The rows of a group lie close to one hidden flat surface of 10 dimensions, which may be shifted away from zero. Surfaces can cross.
In the rows, 128 means zero.
Some rows, each with its group after it:
[108 133 108 161 119 141 109 139 124 125  83 114 123  88 165 156  68] => E
[144 167 133 164  79 179 181  92 113 145 134  86  41 118  99  84 170] => M
[157 156  98  61 137 109 150 117 128 234 130 112 172 116 143 146 143] => N
[ 87  98  86  94 156 114  86 112 121 111 143 177 110  82 113  84  75] => Z
[ 81 173 139 137 127 179 124 125 151 116 123 118 198 186 140 121 146] => Z
[116 147 167 102 124 107 109 122 120 132 140 141 120 119 107  88 119] => M
[134 135 139 131  83 150  88  80  92 190 129 124 107  98 166 184  97] => M
[105  86 107 109 115 154  58 107 137 130 127  78 108 150 215 133  88] => Z
[ 93 128 147  88 113 121  66 119 111 173 118 152 173 119 118  99 136] => E
[126  83 132 104 144 153 118 121 133  99 162 143 180 148 137 127 152] => Z
[108 121 135 125 122 129 106 144 119 140 116 149 151 122 133 128 124] => E
[120 144 164 126 117 170 115  44 108 113 142 129 138  83 135 120 100] => Z
[108 168  91 103 137 150 119 102 106 193 103 154 142  96 194 161  90] => Z
[146 104 137 102 115  62  99 150 124 115 156  94 113 102 159  79 101] => M
[ 83 107 126 108 153 194 142 149 147 115  99 166 124 149  56 161 119] => Z
[100 158 119 176  80 132  89 123 119 129  92  77 173  81 199 119  76] => E
[126 109 122 148 159 143 164 149 162  64 119 120 178 153 113 127 151] => E
[ 77 177 147  60 108 161 102 135 113 182 127 123 134 109 144 107  75] => N
[137  66 164 126 165 148 123 115 143  63 101 117  90 146 117 112 141] => N
[122 139 125  77 166  69  94 129 168 139 141 115 120 149  96 167  50] => N
[109 119 206  36 106 161 117 110  85 125 222 195 144  88  85 130  82] => N
[ 89 155 135 179  99 154 134 129  99 121 124 183 158 116  93  73 187] => M
[101 134 133 114 148 147 113 141 135 113  81 109 127 119 186  99 105] => N
[157 128 146 158  98 140 135 127 118 134 117  77 112 115 169 159 119] => N
[144 104 148 106 129 166 116  36 158 109 152  59 173 129 107 141 116] => E
[116 139 148  81 152 128 137 151 125 157 114 168  72 139  94 132 119] => E
[125 132 109  51 139 125 131 128 141 196 133 122 158 129 102 133 120] => N
[116 128 174  79  97 159 111 155 125 142  96  54 111 112 194 103  86] => N
[134 119 148 163 120 153 142 102 142  89  87  76  93 102  88  95 137] => M
[132 108 117 119 130 106 110 137 121 149 119 130 109 119 137 124 124] => Z
[ 89 161 114  83 126 145  97  82 133 146 163 123  94 142 117  86  92] => M
[ 94 125 145 146 134 165  99  96 150 120  26  77 123  95 104  85 124] => E
[154  80 169  95 149 160 163  92 137  78 167 121 143 125  94 106 156] => E
[131  67 176 170 132 130  71 142 137 105  39  96 112 152 125 191 132] => M
[168  97 126 123 141  85 119 110 138 134 117 101 147 101 111 165 108] => Z
[113 106 118 152  95 114  89 134 117 104 183 150 114 154 101 149 115] => N
[120 137 166 153 102 133 102  87 127 135  69  79  91  75  86  86 120] => M
[140 133 169 149 120 147 149 125 100  96 139 160 136 108 157 133 133] => N
[105 105 113 165  93 130  89 157 105 115 101 121 120  86 184 137  87] => E
[109 117 158 118  80 143  97 146  74 133 150 151  54 105 168  80 122] => Z
[ 82 177  93 137 154 128 102  94 162 148  33  89 213  68 145  91  96] => E
[142  94 171 129 103 152 110  94 109  90 165 108 125 156 169  78 181] => Z
[143 127 105 131 141 128 144 113 135 148 136 148 143 139  88 164 148] => N
[168 117 162 130 137 121 163 138 137  98 122  98 118 111 139 164 106] => M
[121 160 147 146 114 155 145  93 120 117 110 127 153  56 120 142  86] => M
[111  92 167 127 122 156 104  82 123  90 126 122 136 100  87  93 124] => M
[ 93 159  94 117 139 148 118 130 105 160 107 176  83 129 167  71 153] => Z
[116 155 172 109 132 113 140 180 108 132 124 172 152 138 119  55 187] => E

New rows, each followed by its group:
[123 137 103 104 132 120  97 120 141 182 127 116  99 167 129 183 101] => E
[154 116 124  81 137  87 129 157 132 162 148 120 138 159 158  94 166] => N
[124 171 162 130 123 146 154 159 127 126 147 145  98 163 128 138 134] => M
[111 142 145 153  74 174 125 137 104 135 123 109 118 112 154 136 114] => N
[117 123  84 124 102 113  99 138 137 165 141 106 125 151 135 131 130] => N
[144 146 137 126 133 111 131 118 129 148 129 120 172 139 139 126 154] => Z
[119  78 137 148 102 179 102 100 150  67 135  62 117 132 133 163  79] => E
[ 97 120 116  46 166 163 125 128 147 160  88 115 168 101 144 105 105] => N
[119 142 120 130 116 131 148 143 130  91 168 122 130 108 148 118  90] => M
[131 143  82 122 170 107 116  75 144 143 105 130 178  95 156 129 112] => Z
[135  85 147 106 149 154 134 130 125 151  85 158  70 134  70 139 169] => E
[ 88 198  81 104 163 209 122  92 138 226  51 138 108 175 190 157 141] => Z
[120  79 125 124  88 107  98 132  98  97 236 180 150 134 110 131 126] => N
[107 158 180 156  73 158 116 130  93 124 114 130  79  75 121 134  78] => Z
[ 79 154 132 111 127 152  80  87 123 146 133 164 140 146 103 111 123] => M
[134 180 146 166 114 123 158 182 106 160 116 166 120 158 149 166 161] => M
[114 135 191 129  81 148 137 138 103  57 183 120 109  88 118  64  99] => M
[122 133 142  70 154 113 103 104 149 172 132 130 125 175  66 120 144] => Z
[132 113 101 123 124 115 102 118 126 158 124 122 130 124 156 176 108] => E
[101 111 104 118 145 139  99 139 133 107 101 119 146 122 190  96 109] => N
[ 88 138 109 112 130  94  63 120 131 144 125 143 140 137 121  76 120] => M
[170  94 112 151 148 101 125  93 123 120 138 136 117 142 140 143 165] => N
[123 174 193 138 121 133 126 164 118 113  90 100  92 142 200  99 116] => N
[117 156 160 172  74 180 127 116  89 118 116 116 123  90 208 132 113] => Z
[114 111 102  75 136  98 106 141 144  76 217 111 164 134 182 129  38] => E
[150 110 122 102 124  97 121 121 103 149 168 148 168  95 168 105 142] => E
[112 176 152 131 113 131 123 147 122 150  97 117 109 132 136 118 118] => E
[146 109  84 107 162  99 129  98 158 117 128  92 139 106 130 113 103] => M
[101 152 132 137  99 130  91 143 146 131 132  91 145 164 145 145  98] => E
[135 113 116 160 116 159 142 122 142 112 113  86  69 162 125 126 153] => M
[141 109 173 165  89 163 143 130 117  79 125  94  93 105 132 136 117] => M
[134 122 161 107 152 132 126 115 136 115 115 135 105 133 109 134 117] => N
[158 146 138 171  95  87 114 131 123 133 114  80 159 107 179 135 127] => Z
[108  96  77 142 151 108 108 113 148  99 122 125 157 125 107  73 151] => M
[168 111 155 110 201 112 140  79 148  98 100 135 123 109 125 170  97] => N
[142 146 136 125 137 156 159  94 133 136 129 118 108 129 101 129 144] => M
[129  92 138 108 103 125  95 110 105 129 147 126 132  91 158 110 119] => E
[101 141 198 142  99 169 130 150 131  92 129 120 172 169 101  95 169] => E
[ 94 148  68 169 121 146 134 110 127 116 133 143 165 102 132 105 126] => M
[137 149 162  95 118 139 112  73 125 157 123  83 106 103 132  98 114] => E
[145  70 145 112 105 164 176 216 100 143 136 161 140 139 133 210 151] => Z
[166 136 114 143 132 101 163 118 114 137 150 131 188  97 178 121 160] => E
[115 128  95 223  39 195 133  69  94 131 117  92  94  70 115  89 161] => M
[126 116 100 123 152 113 132 138 159  77 148  93 159 133 164 115  95] => E
[146  24 125 123  93 117  90 125  74 109 172 153 127  72 174 123 134] => E
[161 147 128 138 179  52 131 130 135  93 156 169 150 150 159 152 115] => N
[156 167 160 137 108 141 148 114 152 115 167  57 131 186 139 141 138] => E
[121 143 156 139  66 185 123 104  92 157 137 120  99 104 137 146 122] => N
[143 153 167 128 104 141 144 127 127 122 150  91 108 147 140 116 137] => E
[129 136 114 179 123 170 144  97 112 136  87 132 119 116 147 143 160] => N
[120 105 148  66 124 111  76 113 145 129 193 106 149 190 118  93 134] => E
[132 128 160 100  81 125  59  64 117 178 155  73 139 137 144 103 137] => E
[144 103  71 125 168  75 111 127 168 154  76  98 140 114 116 176  93] => Z
[118 156 179 118  91 203 151 125 102 144 155 137 201 117 160 207 107] => Z
[104 175 154 116 131 175 110  39 129 119 144 116 186 127 158 111 117] => Z
[118 169 202 156  24 121  92 160  72 122 165  96 131 106 202  64 131] => E
[160 153  83  93 193  93 179 112 162 116 134 106 129 104 164 117  93] => E
